The rows come from 5 hidden closed curves, with some noise, and rows from the same curve form a group. Each curve winds through 8 dimensions. The rows are also pushed far along 5 directions, which tell nothing about the answers.
Known rows, each followed by its group:
[  1 -25  -1   4  26  14  -1 -27   3  -7 -22   9 -36  28 -13  12  38 -32
   1 -15 -17 -32 -41]	q207
[-16 -38  -6  31   2   9 -40 -22  48  12  21  -8 -33  24 -10 -50 -26 -50
 -14 -18 -18   3  22]	q527
[  7 -40  -5  23   5  16   2 -15   4  -4  11  -1 -10  30 -37  28  -2   3
 -18   8 -30 -17 -24]	q359
[-21  14  -5 -10  28 -29  -5  -3  31 -26   4  29   3   6   5 -56  -6   2
  11 -19   8 -21   6]	q438
[ -2  13  -3 -17  17   6  10  20   0   4   4  -6   4  10   9 -26  23 -21
  -7   4  14   8   4]	q359
[-50   6   0 -26  14  13  15 -55 -42 -70 -18  11  15   3  29   2  23  16
   6  29   8 -14 -51]	q359
[  1  -9   6  20   4  -9   2  10  40 -15  46 -17  12   6 -45 -41   5  34
  24  41 -15   7   6]	q527
[-20  42  -2 -26   4 -15  27  13 -19   4  -7  28   8 -12  -3  -1   1  12
  -2 -12  18  -6   2]	q21
[-84  32   2 -16 -44  46 -19 -15 -60 -28  26  16   5 -48  25 -28   3  40
  15  29  -5   6  24]	q207
[ -1 -19  12  17  -6  10 -29   4  31  10  26 -35  -9   7   1 -33  -7 -11
  -9  36 -19   8   6]	q438
[ -1 -24 -12 -34  31  25  -5 -34 -26   0 -32   0  -5  52  44  27  10 -78
 -45 -10  19 -11 -26]	q438
[ -7  20  -1 -12 -32  -7   6 -10 -36  16 -36  11  -5 -19  21  44 -13 -18
  -9 -30  11  16   4]	q527
[-23  32  -2   3 -23  -4 -19  33  30  16  28  -4  -7 -12  28 -70 -57  -5
  11  -1  30  13  50]	q207
[ 26  60  -6 -25  25 -50  11  45  15  16 -13  14  -1  -8  -1 -31   2 -10
  11 -34  22  22  26]	q21
[ -5   0  -7   8  11   5  -4 -13   6  -6   4  12   8 -10  10 -16 -11   8
  21 -16  19  -7  12]	q438
[-23   6   6 -44   9 -22  11  -1   3 -32  -2  11  24   0  28 -41 -19  16
  13  -7  38  -5  28]	q207
[-58  13   5 -35  -8  34  -9  -4 -33 -58  19  15  10  -9  39 -45  17  42
  28  41   7 -31  -4]	q359
[  3  -5   6 -13  22   4 -24 -16 -11 -24  -5  -3 -12  15  11   3   4   7
  -5  17 -21 -15 -19]	q21
[-27 -16 -14  21 -24  -7 -42   1  54  22  38   8 -10  10   7 -75 -77 -39
  -7 -32  13  17  73]	q438
[  4  35   2 -22 -36   0  17  11 -47  34 -40 -10   9  -8  51  71 -19 -26
 -43  15  21   8 -31]	q527
[ 10   5  -5   3  -7  21 -10  -7 -30  11 -16   7 -22  16   8  49   3 -15
  -7   9 -13 -22 -35]	q21
[-56  -3 -10  40 -15  41  -9 -20   9   3  51 -16  -9 -11 -20 -47 -26  -3
  -9  23  -6  28  19]	q527
[  4  31  19 -12  13 -42  18  16  -9 -32  31  16  25 -63 -86 -24  36 113
  62  -8 -29  30  57]	q207
[  5 -37 -13   6  28   0  31 -42   7 -13 -17  14  17  39 -20  35  32 -31
 -10  -7   7 -20 -48]	q359
[-58  59  -3 -81  17 -26  25  -4 -48 -54 -16  43  22 -10  30 -40  -1  17
   7 -19  39   7  26]	q527
[-23  26   0 -15 -27 -11   5  10 -17  26 -30  19 -21  -3  32  19 -43 -27
 -42 -30  10 -11   0]	q359
[  0 -10   5  15 -23  -8 -11   3  24   8  24 -16  -3  -4 -31 -22 -10   4
  22   7  -6  27  32]	q359
[ 17  23   6  -7 -10 -38  -1  14  16  -1 -11  -4   8 -10   8  -3 -11   7
  12   3   7  12   2]	q438
[  4  -7  -7  19  19   3  -7   1  30 -13  14   1   1  14   9 -28  -7   0
  10  12   4 -21 -16]	q359
[-43  27  -3 -48  26 -18  20 -20 -15 -30   8  31  14   1 -18 -44  -5  11
  21 -24  35  12  40]	q207
[-16  -5 -16  33 -36  32 -10 -16  -9   8  24 -16  19  -5  10   6 -17 -18
  -2  27   9  35   3]	q207
[ 48 -14  -3  18  -5   1  -6  11   4  17   0 -23   6   6  -6  33   6  -6
   4  11  -5  21  -3]	q359
[-12 -16  -6  14  23  -3  11 -10  19 -29  25  -4   7   7 -33 -37   8  14
  -1   3 -12  16   4]	q527
[  1   6   5   1   3 -19  23   6  13   4  -6  -3  -4  10 -31   6  24  -7
  -8   8 -11   0 -25]	q527
[ 26   2  20 -25  20 -31  18  22  18  15 -23  -9  11 -14   9  -3  20   5
   1 -16  14  -7   6]	q438
[ 25 -52  -2  44  44   8 -13 -11  45 -30  35  -4 -11   8 -65 -38  35  34
  38  -8 -41  -7   5]	q527
[ 19 -32  21 -38  58  -6  22   4  10 -21   6   8  -6  15 -56 -19  54  43
  35 -15  -8 -32  17]	q21
[-18 -10 -12  26 -22  22 -23  -1  24  37  26 -13 -11  25   0 -21 -13 -64
 -26  17  -2  15   6]	q21
[  2  35   3 -60  25 -37  28  20 -15  26 -51  38 -10  10  11  11  24 -42
 -21 -59  26 -21   4]	q207
[  9 -14   7  -9   5 -17  -4  -5   4  -8 -11   6  -5  -5 -16   0  16   7
   9 -24 -14   1  14]	q207
[-32  -6   8 -34  15 -15  -2 -40 -11 -15 -18  17   5   6   2  -4  15 -22
 -14 -13   1  -6  -1]	q207
[ 23  -1  -2  17  10   7 -15  15   8 -16  30 -14  12 -10 -14 -22  13  37
  34  22 -11  17  17]	q438
[-12  -9   7  21 -20  -8 -17   5  40  -1  52 -17  -1 -11 -50 -59 -17  24
  39  14  -8  33  55]	q359
[ -3  12  12 -26   7  -8  17  15 -12 -23 -15   8  18 -20  14  -4  48  30
  18   9   3 -20 -15]	q207
[ 44  -2  -5  -4  35 -20   9  43  28  20   2   1   3   8 -15 -19  12  -8
  -5 -35   4   7  28]	q207
[-31  16 -11  23 -32  21  -8 -15  -8 -17  19  -7  12 -26  27 -21 -33  15
  23  18  19  25  12]	q21
[ 29  -9  -1  38  -7 -10 -22  -3  23  -9   7 -12  -7  -9  -8   0 -16  21
  28   4 -16  10  -1]	q21
[ 12  15   5 -47  24 -12   9   9 -29  -9  -9   8  13  -7   0   2  18  17
  12 -18  15  13  32]	q438
[ 55 -29  -7  62 -14  25 -24  41  21  44  35 -27 -23   2 -40  21 -15   8
 -11   4 -44  16  18]	q438
[-16   3  -1  35 -35  17 -25 -21 -14 -35  18 -13   5 -43   9  -7 -12  51
  40  23 -16  24   6]	q21
[ -1 -23  -5   0  38 -23  -4   2  52 -26  34  22  13  10 -40 -75   9  18
  37 -28   4  -8  44]	q438
[ -3   3  -4   1  21  21  17  -7 -29 -10   6  -3  11  -9 -14  16  25  19
 -10   8  -8  10 -10]	q438
[ -4  54   0 -15 -40 -13 -12  36 -17  35   0  15 -21 -19   8   1 -46   3
  14 -17  16  13  45]	q21
[ -4   7   7 -33  -4 -16 -14 -12 -19   0 -26  -7   5  -1  40  10 -19 -23
 -30  -8   9  16  10]	q438
[-17   3  -5 -10 -22  16 -12  -9 -19  -2  19  -9  14   4  12  -6 -12 -12
   1  20  14  30  25]	q359
[ 44 -14   9  11  10 -39   2   3  29  25 -10  -8   1  -1 -36  22  -1  -3
  -1 -25 -12  16  12]	q359
[ 20 -14  -1  17  18   3  -8  21  35   6  24 -18   2  20  -4 -26  -7  -2
  -7  23  -6  -5  -3]	q527
[ 15 -29   2  22  -2  14  -1   0  19   4  -2  -4 -28  20 -17  10   5  -4
  13  -1 -12 -29 -23]	q207
[ 27 -31   3  41 -27  -6 -42   8  58  39  16 -19 -26  15  -6 -13 -48 -26
   4  -2 -12  -3  22]	q438
[ 10  13   2 -32  -5  12  27  21 -49  27 -33   5   4   5  23  65  24 -19
 -40   0   5 -17 -29]	q21
[ 25  -8   2  11  -2   5   2  36  18  24  14  -6  -2  -4 -18  -6  20   5
   9  -2  -7  -4  15]	q359
[ 24 -34 -10  48  22  43  27 -23 -21   3 -13 -18  -8  10 -24  68  46  -6
 -28  14 -32  -8 -76]	q527
[-16  -9   5 -26   9 -23 -15 -11  29 -18  -4   6  -8  14  20 -54 -23 -18
  10 -25  20  -4  30]	q207
[ -6  10  -1 -28  11  -4  -3  11   4 -15  -5  18  -2  16  20 -26  16  -8
  17   1  16 -26  -4]	q527
[ 29   8   7  22  -2 -34  12  15  33  17  -8 -12  10 -20  -6   4 -11  10
   3  -9   2  10  -3]	q438
[ 20 -16  -2  34  30   3  -6   4  42 -27  34  -9   9   3 -28 -37  20  39
  43  26 -13 -14 -10]	q359
[ -3 -24 -14   4   3  33   5 -24  -5   7  -7 -12   6  43  36  25 -16 -50
 -31  22  24 -13 -39]	q527
[  8 -23   5 -23  61 -12   7 -12  24 -24  -8  -4  -1  18  -5 -42  31 -14
   3 -26   9  -3   6]	q21
[  0 -11  -3 -37  27 -34   8  -1  31  27 -15  37 -10  46 -12 -12 -26 -51
 -20 -52  26 -37  21]	q359
[-38  17   7 -28  -4  -7  36   0 -18 -22 -11   9  13  -6  -1  -8  33   8
  -6  10   7  -7 -21]	q527
[ 11  54   0  -9 -39  -7  24  50 -44  22 -13   7  21 -48   8  40  29  29
   6   4   1  24   5]	q21
[ 19  16  16 -13  -4 -23  13   1 -41 -11 -31   7  19 -45  -8  58  41  52
   5  -4 -26  -1 -17]	q207
[ 21  16 -10  -9  32  -4   2   2 -14  -4 -29   4  -3   3  26  10  29 -28
 -11 -21   5   6 -21]	q527
[ 17  28  16 -16  -9 -28  -7  46  15  15   1 -16   2 -22  14 -25  -7  16
   2   7   2  15  29]	q438
[ -5 -28  13 -18   1  -5  -2  10  30  20   6   0  -7  22  -3 -22 -16 -15
 -16  -8   4 -30  20]	q21
[ -4 -18 -19  29 -27  13 -19  -9  30  41  19 -19   5  28  22 -11 -55 -73
 -32   3  27  30  20]	q207
[ 65 -10  -5  18  45   1  11   2  -6   8 -36 -13 -17   9  -6  51  38 -15
 -10 -26 -15   5 -41]	q21
[-42  27  -4 -20  -9 -15  22 -16 -20 -34 -18  21  31 -23  34 -10  13   7
   1   0  22   1 -16]	q21
[ 26   5 -12  56 -31  31  -7   2 -19  36  -3 -14  -3 -27   6  61 -10   2
  -9  10 -15  14 -24]	q359
[  7  18  -4   2  -8   9 -23  -7 -22   0   4  -1   3 -13  14  13 -13  11
  19  10   2  15  11]	q527

New rows. What belongs after each?
[  7  17 -12 -10  20  -3   3  -4 -13  13 -39  10 -13   8  32  10  23 -57
 -19 -36  15   6 -19]	q527
[ 16  -6  11   8   4 -35  -3 -11  30  -4  -9  -1 -11  -1 -21   0 -16  12
  15 -14 -10  -4   0]	q359
[-24   6  11 -41  13  -6  -2 -27 -10 -25 -21  10 -10  10  18 -17  16 -10
  23  -1  19 -21  -9]	q359
[ -6  12  -8   4  -6  16  -1  22   0   6   4   4 -15  12  21  -8 -17  -9
 -10   8   7 -17 -11]	q359
[ 22  49  -4  17   9 -16  20  55   3   6  25   4  -1 -35 -44 -20   5  61
  29  -8  -9  25  25]	q527
[  7 -19   4  15   8   2 -14  -9  18 -20   2   0  -3  13   6   3  -1  16
   1  20 -19 -34 -33]	q21
[  6 -24   2   4  -6  41 -27  -2 -12  18  16 -19 -27  23  -1  10 -10 -16
  -6  19 -13  -5   7]	q21
[  2 -22   3  38   5   2   9  -8  27  -1  41   2   5  -1 -74  -4   3  43
  24  17 -25  -7   3]	q21
[-12 -30  -4  25  18  42  -6 -30  -7 -36  45 -17  17  10 -46 -10  61  24
  25  59 -33   9 -24]	q21
[ 31  -2   4   5 -10  15  14   4 -51  16 -44  -7 -10 -27   8  76  40   1
 -12 -24 -18   9 -24]	q21
[-29  -3  13  -6  -7  -9  -2  -1  15 -15   2   7 -10 -10  -3 -33   4  15
   5  -1 -11 -18   3]	q359
[-21  -3  -5   7   4  39  -8 -19 -36 -15  -4   3  -6   0  27  25   6   6
 -23  24 -18 -24 -39]	q359
[ 19  12   0  -9  16 -13  15  28  12  -8 -13   3  -5   1   4 -17  30   1
  18 -14  10  -4  -6]	q207
[ 12   3  11 -46  15 -54  27  29  37  24 -14  27   7  29 -23 -10   0 -16
  -5 -27  23 -36  14]	q21
[ 22 -29   4  11  34   7  -5  -8  14 -13  -2 -21  -6   2  -5 -13  19   1
   0 -10 -12  10  -1]	q21
[ -2 -21   2  13 -15   7   0  -4  12   1  12 -15  10  -8  -3 -11  -1   2
  10   3   6  18  17]	q21
[-10  -1   7  -4 -14 -22  -5 -19   7 -12 -10  10  -4  -4   0   3 -26  11
   8  -7   0  -9   0]	q359
[  7  20 -17  -9  17 -14  16  17  -3  -3 -14  38   6  -3   9  -4  -1   3
  11 -43  22 -15   7]	q438
[ 19 -23   0  12 -11  -6   4   3  22  17   0 -13   2   6  -8   1  -5 -15
   7 -12   9  12  15]	q21
[ 15  48  12 -39 -23 -69  37  58  11  37 -13  30  15 -22 -24   6 -29  28
   7 -38  27  -3  48]	q21
[ -7   2  -5  -2  11  24 -12 -15 -24  -6  -7   8 -15  18  10  27  11  -9
 -16  20 -18 -27 -41]	q21
[ -1  -1  -7   7  -3 -11 -12 -25   4  -3  -8   4  -2  21  -2  14  -2 -31
  -8   6  -7   5 -23]	q21
[ 35  17  17  -2  18 -55  -7  24  28  -5  -5   4  -7 -35 -41 -22  11  48
  36 -32 -23  15  33]	q207
[-14 -19   9 -40   6   8  -9 -24 -18 -15 -21  15   2  21  31  12   4  -9
  -3   1  10 -41 -12]	q527
[  3 -21   4  10  27  -5 -27 -13  35 -24  14   2 -17  14 -18 -41  16   5
  24   3 -22 -20  -4]	q21
[ 19   1   8 -53  40 -26  22   9 -17 -28 -19  24  33   2  -2  10  49  30
  13 -11   8 -22   1]	q359
[-42   2   2  25 -27  36  -8 -13 -35 -22  29   3  -5 -34 -19   7  -6  59
   3  31 -38  -2  -5]	q359
[-21   1  -2 -24  19 -16   0   7  12   0   4  20  -9  22 -14 -35  -5 -20
 -24 -23  -2 -10  20]	q438
[-21  22   2 -10 -35  27  31   6 -51 -19  -2   3  27 -30  21  31  26  46
  26  37  17  -7 -22]	q527
[-14  16   1  19 -19 -23  14   6  24  -7  32   8  13 -27 -53 -33 -12  43
  41  -3   3  27  35]	q359
[ 12  18  -8   4   3 -10  -6  -1 -18  -4  -4   0  13 -27   3   4   8   5
   8 -19  -2  42  23]	q207
[-33  28 -14  11 -55 -11 -38 -12  10  30   0  -1 -13   9  42 -15 -75 -70
 -31   1  17  33  20]	q21
[ 36 -28   3  41  -1  -1 -10  13  42  14  40 -11  -9  11 -72  -3   9  28
  38  18 -29  -3  11]	q21
[ -9  -4  -5   8 -47  36 -35  10 -17  14  -9 -11 -20   9  71  19 -46 -25
 -29  22   1 -19 -16]	q359
[  6 -10  -4  26 -25   9 -15 -26 -13 -12 -23 -10  -5 -17  31  32  -8  -3
   4  -3  -6  10 -23]	q21
[  6  10  -9  14 -14 -16  -2  -4  19  16   1 -12   4   6   7  -6 -44 -29
  -3  -6  23  33  14]	q207
[ -7  32  -7  35 -83  34  -5  33 -44  52  -8  -6  -8 -52  40  54 -34   1
 -19   2  -1  20   4]	q21
[  6   8   3  17 -10 -20  29   3   7 -14   8   5  12 -25 -49   7  19  48
  38  -2  -6  12   1]	q359
[-14 -32   7 -43  10  -9 -27 -14  36  34  -7   3 -37  58  10 -39 -46 -84
 -28 -37  25 -15  44]	q21
[  8 -40   4  31 -21  20 -41  -4  34  11  32 -27 -12  16  -8 -20 -22 -11
   4  27 -21   3  14]	q21
[-30 -13  -8  -6  -8  47  -9 -11 -16  13 -12  -9  -9  22  67  -1 -12 -59
 -44  11  22 -20 -25]	q21
[ -9 -14 -11  21  -5  -4  15 -22  13  -5  11   7  15   6 -29   5  -2  -1
   8  -1   4   8  -5]	q359
[ 17  15   5 -21 -12 -24  22  15 -18  -1 -32   7  18 -10  30  41 -23  22
 -13  -6  17 -13 -14]	q21
[ -3 -17  -3  12  18  20  -4  -6  13  13  29 -12 -12  14 -43 -27  20 -18
   8   0  -6  21  24]	q21
[ 19 -25  10  29  22  -1   0  -9  21 -23  14  -9 -26   3 -58  -1  16  45
  27   7 -40 -13 -18]	q207
[-17  34  12 -19 -27 -13  -7  14 -25 -19   3   6   3 -49  18 -15 -44  65
  28  -7  10  12  45]	q21
[ 11  16  -7  35 -41 -19   9  16   7  19  19   1  18 -32 -32  15 -34  33
  16  -6  -1  35  30]	q359
[  4 -31   0  26  20  32   6 -19  -3 -43  33  -8  22  15 -30  16  36  56
  20  68 -31 -32 -53]	q21
[  1 -47   0  11  28  16  -1 -36  14 -28  -9   0   1  38  12  19  12  -8
 -17  26 -14 -52 -65]	q21
[ -9 -13   2  -8  14  10  -6  -4   1  10  -3  11 -18  13  -5  -5  14 -18
 -14 -14 -10 -25  -2]	q207
[-20   7   4 -34   1 -27  11   6  15   4 -13   1  17   2  33 -38 -16 -31
 -22 -23  35  11  28]	q21
[ -2 -16 -11  43 -14  27  11 -33 -21 -25 -15  -9  18 -17  24  48  20  12
  -4  23 -12  -1 -61]	q21
[-18   2  12  -6  -1 -11 -18  17  22  16  29   1 -10  -7 -30 -43  -8   7
  -6  -1 -20   2  43]	q21
[  9 -10  10   8 -27  20 -15  23 -10  13   4 -16  -2 -14  22  18  -6  20
 -12  21 -18 -11   0]	q21
[-28  21  -4 -33  23 -29  35  14  19  11  -3  39  15   2 -11 -44  14 -19
  -2 -43  35 -15  26]	q359
[-18 -14   2   5  11  12  -3 -24  11 -15 -22   3 -15  14  33  -6  13 -26
 -10   5   1 -38 -47]	q359
[ 14  20  -2  18 -16  -8   5  26   6  29  14  11  -4  -7 -34  22 -13  21
   1   9 -15  -9  -1]	q21
[ 40  11  11   5 -12  -8  -8  16 -20 -14 -11 -18  -7 -16   0  39  -4  48
  22  21 -19   9 -14]	q359
[ 10   5   3  13 -28   4 -21   3 -17  -9  11 -22  14 -14  11  21 -13  23
  -4  38 -21  26  -4]	q21
[-20  -7   8  18  -3   4  17   7  14 -12  26  -8   3 -11 -36 -24  21  30
   4  21 -20   2  -4]	q527
[ 14  13  -5  -7  27 -14  19   4   8  19 -18  -7  -7  16  -5   3  13 -42
 -22 -18  13  16 -12]	q359
[-17  26   8   9 -71  -6 -16  16 -23  30  19  -6  19 -54   9  17 -65  40
  -6  12  -1  34  54]	q207
[ 24   7  12 -39  20 -18  20  -6 -42 -38 -41  10  10 -12  17  47  19  47
  16 -11   3 -17 -21]	q21
[ -5   9  -4 -14  19  12   7  18   3   6  -3   1  -2   8  28 -21  12 -19
 -14  -1  15 -14  -6]	q21
[ -7  12  -1 -24 -11   4   1 -33 -41   8 -49 -12   6  14  54  58  14 -61
 -45  17  10   9 -53]	q527
[  6   0   1 -19  16  11  12  18  -6  19   7   2  -2  25 -14  11  15 -10
 -19  14  -1 -20  -8]	q21
[  3 -19   4  68 -60  25 -36   1  17  13  54 -40  -7 -31 -38  -7 -32  37
  27  41 -37  47  33]	q359
[-37  -1  -6   3  -1 -20  10 -18  40  -7  27  14   8  11 -35 -58 -19 -13
  19 -12  22  11  31]	q359
[-15  -6   7 -22   8   6  10 -11 -24 -62   8   5  13   3 -11  -5  26  57
  24  31 -13 -15 -17]	q359
[-11  16   0 -11 -10  11  17  10 -25  10  13  -4   9 -17 -17  -1   8  13
   7   0  11  28  29]	q21
[ 66 -31   9  30  51 -37 -14  19  71  -2  38 -23  -2  25 -84 -28  14  28
  21  12 -42   9  13]	q21
[-17  -6  -8  28 -32  40 -14 -10 -19   0  12  -2  -9 -11   4   8  13  -3
  18  14 -10   6  -8]	q207
